There are 4 ways to turn a row about zero (a turn may also mirror it). The second row of each pair is the first, turned, with some noise. The first 36 pairs use one turn. New pairs use 3 turns, one after the other, and a turn may come again.
Known pairs, each followed by its turns in order:
[ -7  27  24  18 -20 -37 -19 -60]
[-23   3  20  13  13 -70  24 -23]
ber

[-10  34 -15   0 -21 -18   9  21]
[-13 -28 -17 -30  11  15   8  16]
Rim

[ 22 -35 -30  13  19  25  -5  -5]
[  1 -10 -27 -42  26  10   2  19]
bir

[ 37 -13   0 -11  -2   5 -10   7]
[ 19  16  12   7 -11  -6   8  29]
Rim

[  8   7 -57  -8  40 -58  11  29]
[-24 -46  36   7   7  60  40  12]
ber

[ 18 -38 -29 -16  -4  -2  36  12]
[ 42  27 -15   5  38   7   2  16]
Rim

[ 17  34 -47  48   7 -15 -33   5]
[19 16 29 37  6  9 65 12]
ber

[  6  23   0   3  41 -42  -4  12]
[ 46  -4  10  -4 -10 -10  25 -36]
bir

[  8 -44 -38 -15  51 -73 -11 -92]
[-59 -73  -8   6 -13  -5  68 -83]
ber

[-23 -21 -17  30 -14  -9   3 -98]
[-83   3   3 -35   6  39  25 -42]
bir

[  3 -41  -3 -31  31   2   7 -39]
[ 35  12   8  57   5   6 -13 -20]
Rim

[ -4   6  38  17 -31 -41   7  -9]
[-13  -5   8  18   6  32  49  18]
redu

[-26  -9   4  -9  27 -46  -7  11]
[-50 -27  -2  12  15  12   6  13]
ber

[  7  -2  24 -25  -7   8  10 -18]
[-12  20  23 -17  13  12   7  -4]
redu

[ 27  29 -43  -6  23  29 -15  -6]
[ 25  18 -42 -34 -23  21 -12   0]
bir

[-19  -3  53   1  35   8 -23  21]
[ 16 -32  16 -10  58 -13   7  15]
redu

[ 38 -38 -30  36 -16  30  29 -18]
[ 49  -8  -3  -3 -67   1  11 -17]
ber

[-17 -40  19  35  28  86   3 -13]
[ 80  35   9 -22  34 -12 -39  30]
redu

[ 28 -92 -37  -6  44   0   0  13]
[ 47  28  10  14 -13 -83   7 -48]
redu

[ 29 -48  16 -33  -5  60 -52  32]
[  5  69 -63 -40 -18  38  -9  -7]
ber

[  2 -14 -18 -19 -44  48 -12   7]
[-22  20 -25   6  14   8 -46  39]
bir

[ -7 -45 -32  -9   6  14 -18  -9]
[ 36   5  22   2 -25 -23 -20 -23]
redu

[ 17 -21  29 -11  42 -20 -26  19]
[ 31   6  -6   0  21 -40  45   5]
bir

[-45  17 -27   9  21  10   1   4]
[ -7  -5 -16 -20  -4  33 -14 -39]
Rim

[-32  31   4  32  11 -14  -2 -36]
[ 23 -24 -24 -24  -8  42  15  13]
redu

[  1  29 -33  30   1  10   8 -42]
[ -3 -17  48 -18  19  28   1 -26]
Rim

[ 13 -51 -11   5  33 -13  54 -29]
[ 36  53 -22  -8  -4 -16  35 -42]
redu

[-32  21  47  27 -46   5  -7 -21]
[-60   1  28  18 -30 -32 -15  -5]
bir

[-38  20 -27 -29  -3   9   3 -35]
[ 21 -46   0   1   0  25 -24 -30]
Rim

[ -6  45   7  16 -29   7  -9 -16]
[-24   6  -2   6 -43  -9 -24 -19]
bir

[ -4 -29  22  69 -67 -14 -18 -22]
[ 32   7  26  43 -34  30  41  64]
redu

[-18  15  35   6  32  33   0  -9]
[  0  19 -17  37  14  -4 -37 -19]
ber

[ 15  17 -58 -27  30   9  18  -3]
[ 40  10 -22 -20  -7  55  -6  -2]
bir

[-24  12 -42  30   4 -19  16  12]
[ 18 -37  12  27   5   6  26  28]
ber

[ 29   7   9  55  46 -54 -66 -52]
[-80  19  72  50 -20  32 -11  11]
Rim

[ -4  16  27  73  62  39 -32 -12]
[-53  44  45 -11 -47   2  18 -63]
Rim

New pairs, each followed by its turns in order:
[-50  10 -33  15 -21  48 -14  46]
[ 24 -31  -2  45  54 -47  -6 -15]
redu redu bir

[-54  53 -22  15 -25 -15  54  21]
[-36 -36 -65  30  -8  46 -21  16]
ber Rim redu

[ 17  -3 -64 -25   0  12 -20  20]
[ 35  37 -21 -50  -6  -5   3  13]
ber bir Rim

[ 23 -40  34  31 -31  44 -11   8]
[-42  35  26  24  -6  12 -20 -49]
bir bir ber

[ 11  -3 -14 -23  25  31  -9 -23]
[  4  10  14 -45  29   1  -1  -5]
ber redu ber

[ 24  17 -17   9  40   1 -65 -49]
[  4  -1 -17  10  26  10  86  29]
bir ber bir

[  2  -2 -56 -24  24  -2  51  29]
[-17  24  77 -17   3 -19  21  -4]
ber Rim ber

[ -5  14 -37  25 -47 -27 -11  21]
[  2 -46  28   0  52  -5  -2 -13]
bir bir ber

[-14 -11  42  -5  10   5   3  21]
[ 25  -3  36  -8  -6  23 -10 -11]
bir Rim bir

[-15  21  41  55  63 -39  34 -11]
[-53 -27 -25  21  78 -42  15   6]
ber Rim ber

[ 17 -16  33  33  34 -12 -11  51]
[ -4  -4  -3 -41 -13  32  22 -58]
redu Rim Rim

[-28  38  -1  29  22  -4 -53 -10]
[-12 -17 -31  70  -6   4   7 -15]
bir ber Rim

[-39   8  -7  13   5 -50  24 -18]
[  5  33  33 -23  30  25 -20 -16]
Rim ber Rim

[  4  49   0  -5  48  -6 -38  29]
[-15  14  66  21 -12  18 -38   3]
bir redu bir

[23  9  7  1 -8 57 18  2]
[  5 -14 -38 -26  41  -4 -19   4]
redu ber redu

[ -7 -35   5 -30  19 -61  29  -7]
[-48  -8 -17   5  42 -15  35 -32]
redu ber bir

[-19 -16   2   6  63   9   9  -2]
[-16  41 -34 -22  28  -8   4 -17]
bir ber ber

[ -4  -4 -15  21  11   1  36  -8]
[ -2  30 -21  -3  10  14 -19 -13]
bir ber bir

[ 38  74 -21 -16  15  26  32  15]
[-11 -21  47 -10 -26 -66 -30  29]
ber Rim ber

[  2  39 -10 -18 -31   2  33 -21]
[  2  27  17  16 -13  47  25  17]
redu ber Rim

[-21 -10 -25  48 -34 -19 -10  35]
[ 12  13 -33 -33 -36 -43   4  26]
ber ber Rim

[  6  35 -13  17  -7 -24 -15   1]
[  9  12  -1 -13 -22  32 -20  14]
Rim ber Rim

[  0   9  29   7 -25  32  17  22]
[ 14 -19  -1   9 -11 -46   5 -25]
redu redu redu

[ 25  23  25 -21  73  29 -46 -44]
[ 61 -13 -35  31  59 -43  24   6]
bir redu ber

[  7   2  28 -48 -15  -7 -26  11]
[-34  22   6  45  22   6 -15  -9]
Rim ber redu

[-16  11 -26 -28  49  39   2  18]
[ 15 -11  30 -51 -27  24 -23  20]
bir Rim ber

[ -3   6 -20 -41  -8   2  12 -51]
[-49 -33  -1  -6  -3  -7  37   9]
Rim Rim Rim

[-16  23  38  45 -28   2  34  13]
[  3 -32 -42 -29 -20 -30 -27  27]
redu ber bir

[ -9 -30  11 -24   8  40 -70 -29]
[ 34  58  -3 -32  21 -38  42  -6]
ber ber redu

[ -1  15  18  16 -45 -25 -17  33]
[  8 -10 -38   0   8  50 -14  20]
Rim ber ber

[ -9  18  26 -17 -30  11  86  41]
[ 39  14 -67 -22 -13 -39  24  52]
redu ber redu

[  5 -36 -17  24 -16 -11 -34  31]
[-27 -11   2  27  40  16 -16  31]
redu Rim ber

[ 23  11  36  -8 -19 -15  20  71]
[ 25 -13   0  -6 -50  50  36 -30]
redu redu ber

[ 14  15  25  23  34  64 -11  69]
[ 51  21 -40  13  45  39 -57   8]
redu ber redu

[ 40 -10  -7  26   5 -30  12 -10]
[ 42 -21   4  26  14  18   7  10]
ber bir redu

[ 43 -40  -5 -46 -45 -39   8   3]
[ 14  -7  25   5  36 -55  25 -59]
redu ber bir

[-33  22   7   2 -50  34   9 -41]
[-25 -19 -40 -45  22 -14  43  -9]
bir Rim ber

